The groups are shells around one centre, one inside the other: the same stretched ball of 6 dimensions in 8 sizes.
Some rows, each with its group after it:
[10, -214, 7, 36, -464, -47, -206, 11, -33, -40, 196, -11, -43, 52, 203]  q_301
[-186, -198, -115, 52, -255, -21, -170, -151, 192, -27, -21, -98, -16, -27, 189]  q_308
[9, 162, -347, 111, -48, -166, 125, -118, 85, 185, -204, -41, -162, 25, -187]  q_2
[-71, -276, 98, -109, -219, -94, -262, -264, 1, -20, 88, -255, 51, -46, 141]  q_396
[-170, -62, -269, 97, 39, 42, 333, -107, -25, 118, -68, -133, 71, 13, -32]  q_301
[-37, -65, -164, 45, -245, -59, -2, 7, -7, -35, 113, -39, -30, 47, 81]  q_396
[-92, -390, 188, -146, -399, -122, -393, -206, -70, -85, 149, -214, 87, -19, 335]  q_301
[-90, -360, 158, -193, -443, -123, -385, -50, -125, -273, 344, -175, 129, 23, 424]  q_2
[-271, 9, -368, 137, 240, 0, 280, -371, 250, 270, -415, -228, -12, -88, -178]  q_975
[-156, -286, -33, 123, -118, 141, 71, -252, 90, 183, -43, -181, 48, -49, 23]  q_308
[-88, -93, -161, 43, -10, 42, 216, -109, -45, 56, 72, -167, 65, 7, -45]  q_343
[-148, -153, -115, -88, -59, -129, 133, -141, -207, 32, -20, -209, 144, 29, 137]  q_343
[-193, -209, -84, 37, -49, 60, -52, -279, 203, 32, -24, -230, 35, -81, 37]  q_343
[73, 209, -424, 246, 69, 3, 561, -4, -98, 344, -151, 13, -118, 82, -363]  q_975
[-108, 45, -306, 36, 35, -69, 252, -71, -28, 37, -35, -124, 23, 28, -57]  q_480
[51, -197, -77, 243, -418, 235, 178, 190, -78, 43, 352, 102, -26, 100, 57]  q_597
[4, -303, 197, -231, -447, -233, -516, -145, -102, -201, 259, -206, 44, 2, 328]  q_597
[-36, -350, 193, -76, -487, -170, -623, -319, 158, 22, -14, -174, -86, -67, 252]  q_975
[-200, -217, -69, -105, -107, -58, -27, -137, -49, -129, 114, -227, 151, -9, 218]  q_597
[-247, -10, -258, -129, 337, -217, 260, -434, -69, 189, -377, -396, 140, -67, -95]  q_2
[-21, -266, 108, -218, -395, -254, -245, -48, -319, -135, 207, -166, 121, 71, 351]  q_597
[-14, -107, -163, 227, -265, 200, 88, 56, 160, 9, 233, 30, -82, 24, -34]  q_597
[-57, -78, -84, -183, -100, -248, -46, -130, -198, -78, 64, -225, 92, 29, 124]  q_480
[-147, -205, -24, -64, -218, -180, -321, -321, 147, 43, -153, -210, -28, -63, 162]  q_301
[-243, -340, 53, -31, -126, -22, -333, -469, 292, 74, -163, -312, 23, -144, 135]  q_975
[-9, -132, -113, 46, -287, -28, 162, 88, -241, 25, 173, -18, 54, 104, 128]  q_480
[7, -17, -184, 155, -143, -69, 28, -221, 117, 290, -220, -69, -158, -13, -156]  q_343
[-56, 69, -337, 149, -39, 4, 298, -2, 15, 104, -23, -27, -47, 48, -113]  q_396
[-54, -234, -59, 127, -374, 79, 34, 34, -58, 45, 160, 4, 10, 61, 164]  q_396
[-98, 2, -324, 270, -141, 67, 178, -86, 217, 219, -173, 28, -140, 9, -103]  q_308
[10, -64, -251, 331, -342, 260, 249, 221, 98, 33, 277, 164, -102, 90, -28]  q_975
[-43, -44, -151, 87, -28, -69, -14, -332, 170, 253, -227, -184, -111, -64, -174]  q_343
[122, -41, -191, 326, -375, 189, 211, 164, 25, 166, 204, 161, -162, 96, -118]  q_597
[-97, -145, -255, 434, -158, 447, 403, 53, 237, 185, 150, 74, -62, 13, -147]  q_2
[-171, -338, -47, 243, -270, 295, 68, -104, 186, 115, 100, -55, 18, -28, 95]  q_975
[-45, -304, 71, 97, -563, 18, -491, -108, 277, -54, 141, -9, -136, -29, 241]  q_2
[54, -154, 5, 7, -463, -115, -326, -31, 43, -61, 175, -21, -108, 32, 155]  q_308
[92, 37, -97, -153, -150, -352, -111, -151, -195, 50, -33, -172, -48, 42, -19]  q_2
[26, 122, -251, -81, 72, -344, 230, -217, -273, 261, -286, -196, -13, 50, -154]  q_2
[-108, -64, -178, -63, -92, -211, 88, -140, -162, 79, -123, -158, 57, 40, 98]  q_480
[-100, -23, -124, -156, 48, -279, -151, -369, 55, 44, -189, -313, -4, -68, -30]  q_308
[-243, -213, -3, -246, 85, -283, -223, -529, 28, 57, -276, -447, 126, -118, 121]  q_308
[-149, -181, -126, 146, -122, 141, 11, -181, 235, 65, 22, -128, -22, -54, -5]  q_301
[11, -58, -154, 142, -279, 8, -66, -46, 146, 53, 70, -6, -132, 15, -24]  q_396
[-147, -351, 78, 16, -385, 10, -373, -215, 197, -40, 71, -141, -8, -56, 258]  q_396
[-15, -183, 69, -273, -192, -335, -155, -185, -354, -33, 58, -275, 133, 38, 207]  q_480
[-108, 15, -321, 179, 138, 58, 483, -173, -33, 316, -214, -132, 12, 8, -223]  q_396
[-60, -240, -39, 149, -192, 137, 125, -137, -7, 188, 46, -107, 17, 0, -5]  q_343
[-173, -196, -76, -87, -145, -108, -57, -157, -53, -57, 28, -201, 105, -2, 202]  q_301
[78, -26, -146, 91, -121, -28, 263, -42, -202, 206, 40, -72, -21, 68, -134]  q_480
[10, -82, -207, 267, -305, 170, 223, 126, 20, 104, 168, 98, -80, 80, -25]  q_301
[-183, -215, -132, 48, -208, 56, 110, -2, -48, -57, 133, -84, 110, 39, 212]  q_975
[-30, -322, 216, -270, -431, -327, -594, -264, -93, -125, 90, -253, 37, -21, 351]  q_343
[-115, 80, -296, -43, 43, -258, 57, -231, 29, 100, -256, -182, -36, -10, -49]  q_597
[92, 0, -181, 166, -273, -74, 93, -35, -51, 244, -68, 31, -148, 67, -101]  q_308
[-226, -45, -259, 19, 182, -111, 210, -381, 63, 253, -378, -275, 45, -62, -95]  q_480

New rows. What belongs after each?
[-47, -319, 151, -117, -495, -179, -547, -184, 58, -112, 125, -145, -27, -21, 324]  q_343
[-101, -49, -319, 384, 19, 304, 491, -99, 178, 347, -112, -11, -71, -6, -267]  q_308
[-147, -314, 66, -89, -345, -116, -336, -196, 36, -75, 55, -178, 49, -24, 306]  q_301
[33, -190, 73, -114, -390, -242, -375, -167, -62, -12, 56, -139, -47, 12, 183]  q_301
[58, -85, -65, 13, -166, -56, 60, -90, -124, 90, 109, -125, -12, 33, -54]  q_480
[-11, -20, -108, -144, -136, -328, -131, -200, -123, 42, -102, -192, -18, 18, 54]  q_396
[-28, -26, -206, 175, 37, 26, 246, -274, 70, 365, -237, -147, -82, -30, -260]  q_308
[-156, -217, 8, -135, 6, -166, -123, -426, -4, 119, -177, -356, 84, -83, 52]  q_396
[-153, -293, 74, -190, -90, -141, -107, -290, -159, -14, 30, -335, 178, -34, 195]  q_480
[-83, -300, -58, 320, -494, 325, -86, 69, 292, 1, 266, 105, -99, 10, 140]  q_2
[-101, -358, 77, 104, -429, 50, -290, -204, 160, 101, 6, -85, -48, -36, 201]  q_597
[-93, -177, -146, 168, -262, 155, 144, 53, 24, 8, 183, -1, 17, 47, 95]  q_301
[-68, 33, -211, -138, -4, -325, 90, -179, -215, 81, -171, -206, 46, 39, 28]  q_308
[-117, -50, -163, -91, -37, -294, -14, -299, -85, 170, -298, -223, 13, -8, 43]  q_308
[-291, -196, -111, -40, 62, -113, -152, -504, 262, 142, -351, -336, 29, -137, 49]  q_975
[-152, -130, -88, -69, -161, -142, -325, -264, 247, -97, -29, -206, -40, -73, 124]  q_2
[55, -220, 94, -34, -483, -187, -446, -172, 37, 39, 41, -84, -117, 1, 167]  q_308
[-112, 17, -219, -114, 28, -297, 42, -245, -95, 89, -224, -228, 27, 1, 14]  q_343
[39, -282, 39, 158, -429, 155, 19, 44, -86, 81, 268, 9, -8, 61, 99]  q_308
[28, -85, 3, -142, -164, -282, -282, -298, -20, 60, -71, -241, -56, -33, 9]  q_308
[-168, -301, -30, 100, -318, 167, -127, -51, 186, -115, 233, -78, 33, -20, 215]  q_597
[-60, 25, -187, -147, -64, -308, -41, -153, -115, -26, -72, -191, 18, 25, 62]  q_597
[-28, -42, -248, 259, -281, 69, 114, 8, 130, 168, -34, 78, -143, 45, -37]  q_480
[-207, -360, 170, -297, -165, -257, -486, -442, 22, -114, -33, -412, 138, -104, 312]  q_308
[-33, -77, -157, 118, -151, -85, 77, -211, 5, 294, -226, -90, -83, 5, -70]  q_480
[-28, -285, 209, -404, -232, -408, -365, -277, -376, -116, 100, -373, 181, 7, 313]  q_2
[50, 126, -407, 383, -1, 211, 610, 61, 15, 348, -43, 82, -129, 74, -365]  q_597
[-185, -179, -127, 84, -16, 100, 43, -256, 202, 73, -34, -207, 26, -73, -19]  q_343
[-10, -4, -214, 128, 9, -41, 285, -203, -62, 330, -203, -128, -49, 12, -205]  q_396
[21, -283, 249, -399, -383, -503, -595, -313, -289, -88, 18, -324, 74, -1, 349]  q_2
[26, 78, -276, 134, 53, 1, 355, -100, -56, 226, -58, -101, -51, 29, -260]  q_308
[-150, -121, -129, -100, 1, -127, 113, -181, -141, 10, -19, -245, 131, 5, 88]  q_301
[-3, 57, -346, 252, -127, 41, 430, 65, -90, 258, -79, 70, -76, 98, -134]  q_597
[-156, -168, -41, -217, -220, -314, -311, -208, -50, -137, -31, -227, 69, -8, 299]  q_2
[-184, -120, -87, -232, 128, -281, 27, -377, -172, 65, -196, -392, 164, -42, 71]  q_480
[-118, -186, -92, 140, -270, 60, -207, -192, 316, 49, -18, -78, -106, -58, 60]  q_396
[102, -356, 265, -136, -624, -196, -525, -92, -169, -66, 254, -103, -20, 41, 323]  q_2
[-33, -95, -70, -78, -227, -281, -192, -231, -56, 114, -165, -155, -49, 6, 94]  q_343
[49, 51, -207, -18, -88, -170, 206, -17, -236, 84, 30, -95, 2, 82, -64]  q_480
[-139, -293, -27, 108, -322, 88, -94, -115, 101, 45, 60, -76, 9, -8, 180]  q_301
[-116, -42, -172, -123, 76, -267, 173, -272, -233, 177, -245, -270, 100, 12, 3]  q_480
[-115, -285, 122, -307, -168, -328, -229, -299, -299, -28, -23, -349, 184, -5, 290]  q_308
[-247, -42, -344, 182, 85, 112, 294, -172, 214, 131, -162, -123, 10, -36, -73]  q_308
[29, -116, -100, 184, -348, 22, -80, -80, 124, 163, 2, 15, -152, 17, -20]  q_301
[-77, 37, -328, 218, 43, 4, 362, -198, 48, 376, -311, -76, -83, 6, -227]  q_480
[73, -50, -30, -134, -200, -346, -156, -228, -203, 149, -127, -185, -46, 27, 14]  q_308
[-158, -124, -235, 240, -114, 116, 198, -158, 163, 245, -176, -48, -52, -13, -44]  q_480
[-144, -251, -83, 81, -144, 133, 241, -43, -125, 55, 138, -123, 138, 35, 115]  q_597
[42, 110, -331, 235, 27, 54, 410, -73, 10, 302, -108, -31, -114, 37, -317]  q_480
[-198, -317, 62, -168, -347, -201, -442, -224, 55, -158, 31, -211, 71, -34, 394]  q_2
[-45, -230, -42, 203, -257, 137, 9, -176, 130, 229, -22, -68, -72, -23, -33]  q_343
[-35, -191, -50, 155, -476, 9, -342, -89, 283, 20, 49, 27, -173, -14, 138]  q_2
[53, 86, -162, -97, -10, -349, -54, -302, -77, 202, -252, -219, -96, -9, -153]  q_2
[-150, -243, -138, 281, -246, 307, 123, -30, 233, 73, 137, -2, -23, -11, 41]  q_480
